There are 3 ways to turn a row about zero (a turn may also mirror it). The second row of each pair is the first, turned, with some noise. The first 30 pairs use one turn. New pairs use 3 turns, one after the other, and a turn may come again.
Known pairs, each followed by its turns in order:
[ 20  41  35   9   0  -4  22  11 -44]
[ 11 -16 -20  36   1   3  59  17  -7] | Z_237

[ -9 -15  11  51  48 -48  23   5 -28]
[ 53  18  18 -27  30 -26 -36  47  -3] | Z_613

[ 51 -41 -23 -51  11 -35  31  43  11]
[  9 -68   0  -4  26 -14  63  40 -22] | Z_613

[  7 -51  44 -29 -22  13  28  39 -20]
[ 41  16 -10  65  36  14 -16  15 -25] | Z_928

[-24  55   4 -43  41  32  28 -28  18]
[ 35  -4 -42 -62  -6 -33  21 -17 -33] | Z_928

[ 13  -5   1 -40  39 -28  16 -46 -25]
[-16  -6  57   0  56  13   4  13   3] | Z_613

[-14 -37   6 -38  49 -24  24  17 -10]
[-21   3  -4  38  57  17 -33  -6 -21] | Z_237

[ 19 -30 -43  41 -52 -19   5  31 -18]
[-35 -25  -3 -22 -27 -37  22 -62 -24] | Z_237

[-11   5 -18   0  31   6  -1  26  35]
[ 17  10  -6 -35  10  25  -6 -24  18] | Z_928

[ 38  19 -27 -51 -40  54 -18  26  44]
[-33 -60  26 -64   1   7  -3  36  49] | Z_237

[  0 -56 -34  46   1  27  33  30  38]
[ 28   9  50  -2 -10  58 -52 -25  -8] | Z_928

[  1 -46  40 -41   8  34 -37 -30 -17]
[  9 -35 -14  10  44  19  20  57 -40] | Z_928

[-49  57  35  13 -56 -26  18 -13  -9]
[  3  74 -27 -28  25   6   4 -55 -20] | Z_613

[-38   7   0  -6   7 -11  22  50 -20]
[ 59  -6 -21 -20  13   5  13 -16  14] | Z_613

[-29 -47 -38  45  36 -55 -22  40 -24]
[-56  45   2 -12   3  47 -68  16  36] | Z_928

[  2  55  25  15  -6   6 -42  34  32]
[-21 -11 -38 -30 -19 -38 -26 -46  18] | Z_613

[ 52 -21  10 -35  35 -21  31  37 -24]
[  7  75   1  20  47  -1  16  -1 -16] | Z_928

[ 18 -38  53  21 -39 -31  -4  34  43]
[  9 -26  33  55  52   5 -23 -27  37] | Z_928

[-43 -17 -20 -44 -22  38 -44  45  58]
[ 38 -45 -47  -2   7  81  14 -21  29] | Z_928

[ 33 -56   1  11 -20  -7 -54  58  20]
[-40 -10 -10 -36  17 -86 -17 -10   1] | Z_237

[ 49 -50  -9  23  32 -21 -28  37 -28]
[-25  57  44  13  35  37  -4  39  20] | Z_928

[  3  49   8 -34 -25 -19 -49  -6 -26]
[-32  -9  16 -47   4  26  -8 -60 -13] | Z_613

[ 50 -21  39  46 -11 -40 -26  36   3]
[ -4 -26 -41 -39   0 -27 -41  36 -53] | Z_613

[-48  22   8  25 -21  -6 -25 -35  37]
[ 37  44  27 -33 -33   1 -10  13 -14] | Z_237

[ 39  38  -7 -10 -40  46 -41 -42 -24]
[  7  -2 -23 -39 -30  14  47  12  77] | Z_237

[  8 -50 -56  36 -44  27 -51  22  -3]
[ 12 -20  -5  13 -98  25  -6  15 -35] | Z_613

[-41   7 -32  -9  18  39   0  40  56]
[-24 -14  76  -5  -9   2 -48  25   1] | Z_237

[  4  43 -52 -47   9  36 -10 -11  51]
[ 12 -26  60 -36   7  42 -22  18  56] | Z_237

[ 37  47  10  18  -1   2   9  50 -30]
[  0  -9 -39 -71  -3   6   4  11  27] | Z_613

[ 34 -55 -33  45  48  -4  18  36   8]
[-13 -41   0  46  -3 -47 -49 -51  -1] | Z_237

New pairs, each followed by its turns in order:
[-43  25   7  48   2 -56 -58 -23  55]
[ -8 -10 -57 -38  21   0  65  53  50] | Z_928 Z_237 Z_928

[ 24  14 -56  20  57  25 -33 -19  32]
[  4  -5  32  47 -29 -46 -52  35 -16] | Z_613 Z_928 Z_613

[  6 -23 -28  22  27  33   3 -38  43]
[ 13   0  10 -23  29  13  48 -48  24] | Z_613 Z_613 Z_237

[  3 -55  -1  51 -12  37  31 -10  47]
[ 57 -43 -36 -13  23 -29 -15  43  15] | Z_928 Z_928 Z_613

[-55  15  41   3  -4 -16 -35 -53 -29]
[-25 -15 -17 -19  22  38  -3  70 -40] | Z_928 Z_613 Z_613

[ 29 -44 -58  57 -50   7 -51 -14 -24]
[ -2 -32 -38 -24  -4 -93 -32 -28  35] | Z_928 Z_928 Z_237

[-48 -19   4  40  41 -18 -47  16  31]
[ 35   6  14  15  19 -81  24 -20 -16] | Z_237 Z_928 Z_613

[-19 -32  23   2  37 -43   3  36 -28]
[ 14   6 -16  19  44  56 -27  21   4] | Z_613 Z_613 Z_928

[  9  28  -8  -3  35 -20  11 -55 -36]
[ 19  28  47 -18 -51 -17  21 -17  -2] | Z_928 Z_928 Z_613

[ 16 -34 -41  25  11 -42  -5  51 -19]
[ 37 -21   2   7 -26  13  41 -15  62] | Z_237 Z_237 Z_237

[-31   5  17  38 -18   6  -8   4  13]
[ 23  10   8  -7 -12  26 -18   9 -35] | Z_928 Z_613 Z_613

[-38  -1  39  48 -36  19 -13  36   0]
[-45  15   0  54  37 -26  34  -9  -5] | Z_613 Z_237 Z_613

[-56 -12 -15 -18 -49 -25 -12 -55  12]
[ 11 -16 -56  47  -2 -26  33   3  49] | Z_237 Z_237 Z_613

[ 31  46  17 -38  38 -54 -40  43 -56]
[ -9  30 -39  66 -36 -47 -73  -1  -9] | Z_613 Z_613 Z_237

[ 28  35 -52  10 -54 -35  -3 -33  12]
[-15  49  14 -62 -10   8 -19   5  52] | Z_928 Z_613 Z_613

[ 15 -51  -7 -14  37   5   1 -54  36]
[ 29   2   9 -55 -45  10 -29  -4  41] | Z_928 Z_237 Z_928

[-56  25   1  39  15 -22 -44 -55 -32]
[-15   8  44  -6 -60   2 -49 -23  53] | Z_928 Z_928 Z_237

[ 17  48 -47 -18 -50  15  45  41  53]
[-56  20 -69  13 -32  37  -5  17  54] | Z_613 Z_237 Z_237

[ 40   3  52 -45  -9 -29  22  24 -45]
[ 45 -18 -76  16 -32 -19  11 -21 -10] | Z_928 Z_237 Z_237

[-45 -29  13  45  56  16 -47 -49  11]
[-10 -12  11 -69  38 -47  55  -3 -31] | Z_613 Z_237 Z_613

[ 32 -13  41 -10  39 -47 -23   6 -55]
[ 39  -7  47 -52  40  24  -9   2  39] | Z_928 Z_928 Z_237

[ 55   2   7   5 -15  43  26  24  16]
[  5 -48  17  -4 -39   8  40  17 -14] | Z_613 Z_928 Z_928

[ 44  24  37   5 -41  50  10 -25 -42]
[ -6 -70  -4  -1 -36  26  26 -29 -45] | Z_237 Z_613 Z_237

[-24  -7  44 -32  10  51  54 -11  29]
[ 49  35 -12  11  26 -32   3 -57 -38] | Z_237 Z_237 Z_613

[-18  53  53  52 -34  25  -5 -25  56]
[-63  44  -3 -14  72  14  -6 -45 -23] | Z_613 Z_613 Z_613

[-14 -27  33  30  -9 -41 -24  39  53]
[ 20   9   3 -11 -20 -37 -58  -8 -62] | Z_928 Z_613 Z_613

[-33 -27 -18 -32 -36 -47  24 -23  29]
[  4  18  68   7 -58  -3 -15  -1 -19] | Z_613 Z_237 Z_928

[-29 -18 -55  35   5  11 -25 -29  16]
[-45 -30 -12  22 -31 -25 -18 -36  22] | Z_928 Z_928 Z_237

[ -9  50   3  11  -4  40 -45   9  -1]
[-42  13  35   6  -4 -38 -22  30 -12] | Z_237 Z_928 Z_613

[  1   5  51 -17  12 -38 -55  54  45]
[-21  55  35 -53  28 -36 -43  27   6] | Z_237 Z_237 Z_928

[-12  56  -2 -20 -37  45  50 -39 -18]
[ -7 -36  10 -39 -14 -42 -10 -78  13] | Z_613 Z_613 Z_928

[ 48   9 -12  56   4  -4  23  37   9]
[ -6  31  11  32   4  -5  -6 -15 -72] | Z_613 Z_613 Z_928

[-46 -44 -40   7 -42  41  23   8   0]
[-60  17  12 -40 -59   2  23   7  22] | Z_928 Z_613 Z_237

[ 44  18 -33 -52 -17  39  28  41  20]
[ 20 -15  57  36 -25  53   1 -13 -43] | Z_928 Z_237 Z_928

[ 51  23 -36 -11   7 -48 -33 -16 -41]
[-78 -21  15   4 -19  25  44  -6   5] | Z_928 Z_928 Z_928

